There are 4 ways to turn a row about zero (a turn may also mirror it). The second row of each pair is the first, turned, with some noise. The first 40 pairs use one turn. New pairs use 3 turns, one after the other, and a turn may come again.
(in the rows, 128 means zero)
Some pairs, each with its turns in order after it:
[ 89 142  86 101 113 130 113 164  62]
[161 180 131 179 110 125  79 106 127]
(3)

[135 130 128 133 126  78 138 154 116]
[ 98 145 107 143 101 104 128 109 107]
(2)

[133  96  90 189  84 131 124  97 163]
[162  84  96 143  90 140 177 170 112]
(1)

[ 93 104 161 125  92 118 172 158 134]
[ 82 158 116 163 137 165 150 150 128]
(1)

[139  83  93 114 117 134 158 110 148]
[148 125 131 114 141 182 133 143  94]
(3)

[173 119 163 135 122  63 177 101 129]
[150  99 158  94 197  89 145 155 101]
(3)

[132 110  93 134 143  80 124 168 132]
[163 183 124 132 138 125 150 159 145]
(3)

[149 172 165  97 114 143 140 124 147]
[123  90 141 113 143 114 137  74 148]
(3)

[111 127  98 119 130  59 128 101 134]
[124  90  87 169 133 101 114 130  99]
(2)

[111 137 123 139 112 118  64 108 145]
[174 112 112 143 108 123 104 144 150]
(2)

[ 86  92 117 128 191  85 149  91 159]
[ 96 180 102 134 192 166 136 154 162]
(0)

[118 172 119 102 140 114  72 130  93]
[130 133 131 163  92 133  94 191 124]
(2)

[121 131 144 123  84 102 170 138 121]
[144 120 152 103 140 125 134  85 169]
(0)

[ 64 137 107 135 153 152 138 107 128]
[151 106 157 154 160 168  90 113 111]
(2)

[ 98 148 141 146 132 116 165 183 138]
[166 143 115  93 107  92 109 122 162]
(3)

[156 155 126 116 123 141 146 152 159]
[127 106 127 117  87 163 144 111 124]
(0)

[153 114 110 125 173 141 125  69 115]
[150 158  90 184 156 139 135 137  99]
(0)

[122 112  97 141 137  95 131 161  93]
[104 116 132 132  92 104 106 118  88]
(2)

[ 96 174 122 138 102 135 156  51 139]
[116  55 117 166 143 128 118 147 177]
(1)

[132  95 151 126 118 155 190 114 147]
[119 133  89 179 149 152 101 160 106]
(1)

[110 123 136 167 131 103 167 124 165]
[130 161 151 106 135 171 121 133 168]
(0)

[147 121 115 159 112  74  81 122  87]
[121 153 114 182 166  88 127 169 112]
(3)

[119 155  85 186 163 166 141  97 106]
[113  58  82  89 133  92 114 137 121]
(1)

[197 125 152 140  99 126 156 154 144]
[142  89 112 111 192 137 126 134 159]
(3)

[134 187 131  76 139 126 142 132 155]
[ 92 156 113 155 162 139 115 154 155]
(2)

[170 132 127 139 148 116  95  63 168]
[156 171  84 117 147 166 120 130  71]
(0)

[163 113 181 104  84  67 171 144 155]
[143 200 117 195 109 169 123 128 174]
(1)

[ 71 128 152 148 140  88 166 132 156]
[ 72 127  99 167 113 162 157  92 144]
(1)

[178 132 105  60 202 181 123 112 119]
[168 136 138 121 190  68  64 102  88]
(1)

[146  87 126 181 114 150 162 132 173]
[164 136 120 112 104 178  88 161 172]
(0)

[156 163 138 144 166 137 126 164 131]
[ 93 156 150 151  99 139 140 124 156]
(2)

[213 188 103 111 160 151 133  70  70]
[ 63  83 143 131 102 175 191 211 152]
(2)

[103 146 140 128 122 110 117 113 137]
[110 154 127 105 135 128 121 113 120]
(0)

[124 104 190 159 114 124 151 153 154]
[155 174 122 115 135 117 159  77 133]
(2)

[149 101  81 144 123 134 100 145 125]
[168 126 122 102 121 101 169 133 103]
(1)

[172 136 110 123 106 128 108 153 158]
[153  95 117  93 100 144 147 142  96]
(0)

[117 180 106 129 107 102 122 101  66]
[122 106 133  79 146 115 136 145 208]
(1)

[131 125 113 108 132 116  90 116 120]
[111 153 129 159 139 131 149 119 122]
(3)

[ 81 105 159  94  74  99 142 153  86]
[142 166 131 107 164  95  56  97 100]
(3)

[161 102 136  72 146 147 132 112  95]
[140  73  95 176 157 125 131 106 117]
(0)

New pairs. What belongs after each?
[143 134 155 136 135 104 133 145  81]
[ 96 142 140 122 142 151 160 111 142]
(3) (3) (0)

[ 85 155 150  92 119  96 149 139 119]
[106  95 172 138 100 142 176 106 131]
(0) (2) (2)

[111 108  94 120  97 137 108 111 116]
[136 164 134 113 161 108 125 111 135]
(2) (2) (3)

[117  93 151  96 166 158  97 170 155]
[125 122 185 163 121 133 129 129 196]
(3) (2) (2)

[127 133 110 164 109 131  96  56 128]
[110 134  96 158 171  80 148 148 109]
(1) (2) (2)

[106 156 174  98  85 157 131 175 138]
[133 115 136 166  88 172  74 148 151]
(0) (1) (0)

[127  73  70 102 139 102 132 185 145]
[166 139 108 180 177 102 114 187 149]
(2) (2) (3)

[131 132  65 161 101 149 146  97 144]
[132 138 116 146  66 112 169 108 161]
(0) (1) (1)

[ 90 108 136 172  90  70 168  88 148]
[128  84 113 145 169 104  88 147 200]
(2) (2) (0)

[180 101  98 134 146  73 111 184 108]
[124 126 116 134  98 172 128 129  34]
(0) (0) (1)

[190 155 148 121 172 118 118 183 113]
[173 155  63 155 123 158 128 152 176]
(1) (2) (3)

[110 181 172 141 145 109  91 139  78]
[170  76 119 168 139 112  78 151 154]
(0) (2) (3)

[115 109 159 143 116 155 173 175 109]
[142 101  69 115 105 149 129 142 166]
(1) (3) (2)

[163 116 189 125 134 151 148 102 164]
[135  51 124 116 131 112 125  88 146]
(1) (1) (0)

[115 139 126  92 137 145 149 133 124]
[115 106 110 124 132 102 117 157 129]
(1) (2) (3)

[ 95 200 111 106 138 128 119 142 120]
[165 129 134 133 138  92  74 135 150]
(3) (0) (1)

[172 103 126 106 153 179 107 137 198]
[153 148 189 186 155  75 127 146 115]
(1) (1) (1)

[228 121 118  33 115 147 115  87 156]
[148 249 167 171 139 102 157  85 149]
(2) (1) (0)

[145 129 150 143 107 143 130 149 156]
[117 112 115 133 119 110 143 101  94]
(2) (2) (1)

[162 133 180 156 106 148 128 143 114]
[107 163 153 174 154 134 137 164 127]
(0) (0) (3)

[197  91 126 101 106 140 159 156  76]
[148 115 110 131 193 168 146  75 172]
(0) (2) (0)

[189 142 154 104 155  92 116 128 148]
[174 154 136 162  75 151 135 157 114]
(1) (1) (1)

[117 209 142 126 129 128  85 134  87]
[146 134 105 110  89  66 111  74 158]
(1) (2) (1)

[183 126 107 114 161 131 145 111 148]
[187 143 127 168 124 113 108 142 147]
(1) (1) (1)

[147 134 172  77 139 122 108 173  69]
[ 91  74 166  93 112  82 145 170 156]
(2) (2) (1)

[136 132 122 135  87 154 147 169 119]
[118 128 135  70 137 113 107 106 114]
(1) (0) (3)

[125 153 143  89  68 110 182 161 137]
[115 116 116 173  91 173 189 128 113]
(0) (0) (3)

[ 97 117 151  81  76 150 199 136 136]
[168 163  76  89 131 164 182  95 143]
(2) (3) (2)

[ 90 159 199  53 111  99 117 160 117]
[128 160 132 154  57  90 213 149 132]
(0) (0) (3)

[172  76 173 162 123 192 117 183 153]
[143 188  48 201 127 111 126 104 142]
(2) (0) (0)

[ 85 111  93 139  91 156 151 124 139]
[ 99 104 114 108 174  92 153 125 145]
(1) (1) (1)

[ 77 124 166  78 129 103 127 118 125]
[161 131 171 159 150 125 158 116 168]
(2) (1) (1)

[104  78 121 116 127 109 129 102 171]
[124 126 138 129  97 107 154 138 191]
(0) (0) (0)

[101 132  99 134 118  82 105 115 154]
[ 98 146 110  95 134 150 174 142 136]
(3) (1) (0)

[118 104 108 136 118 154 163 182 171]
[109 187 126  95 115 145 160 103 150]
(3) (2) (3)

[154 122 151 130  73 101 146 129 104]
[ 84 138 113 121 156 159  99 107  92]
(0) (3) (1)

[136  69 150  85  68 123  62 126 116]
[136 142 105 138  87  47 135 101  65]
(0) (2) (2)

[159 118 141 113 132  95  79 108 117]
[150 146 153 103  75 125 121 137 120]
(1) (1) (1)

[137 112 119 136  98 104 136 153 149]
[119 146 137 181 142 112 124 123 128]
(0) (2) (2)

[136 128 138 106 160  83 109 158 129]
[157 184 107 123 130 122 123 159 143]
(0) (3) (2)

[128  65 128 124 149 117 125 198 151]
[129 155 172 189 125  92 128  93 120]
(0) (1) (0)

[162  98 164 193 134 125 110 111 122]
[101 122 140 133  79 138 101  85 177]
(2) (1) (2)

[ 68 111 142 180  96 170 112 149 148]
[104 113 191 180 134 111 105  80 132]
(1) (2) (3)

[190 138  68 158 166 119 121 107 144]
[ 89 109  75  85 159 160 113 113 166]
(3) (0) (3)

[137 180 157 116 114 133 121  92 119]
[126 158 106 106 139 110 135 171  90]
(0) (2) (1)

[128 194 107  77 164 181 124 169 104]
[ 96 140 175  90 167 155  68  76 129]
(0) (1) (2)

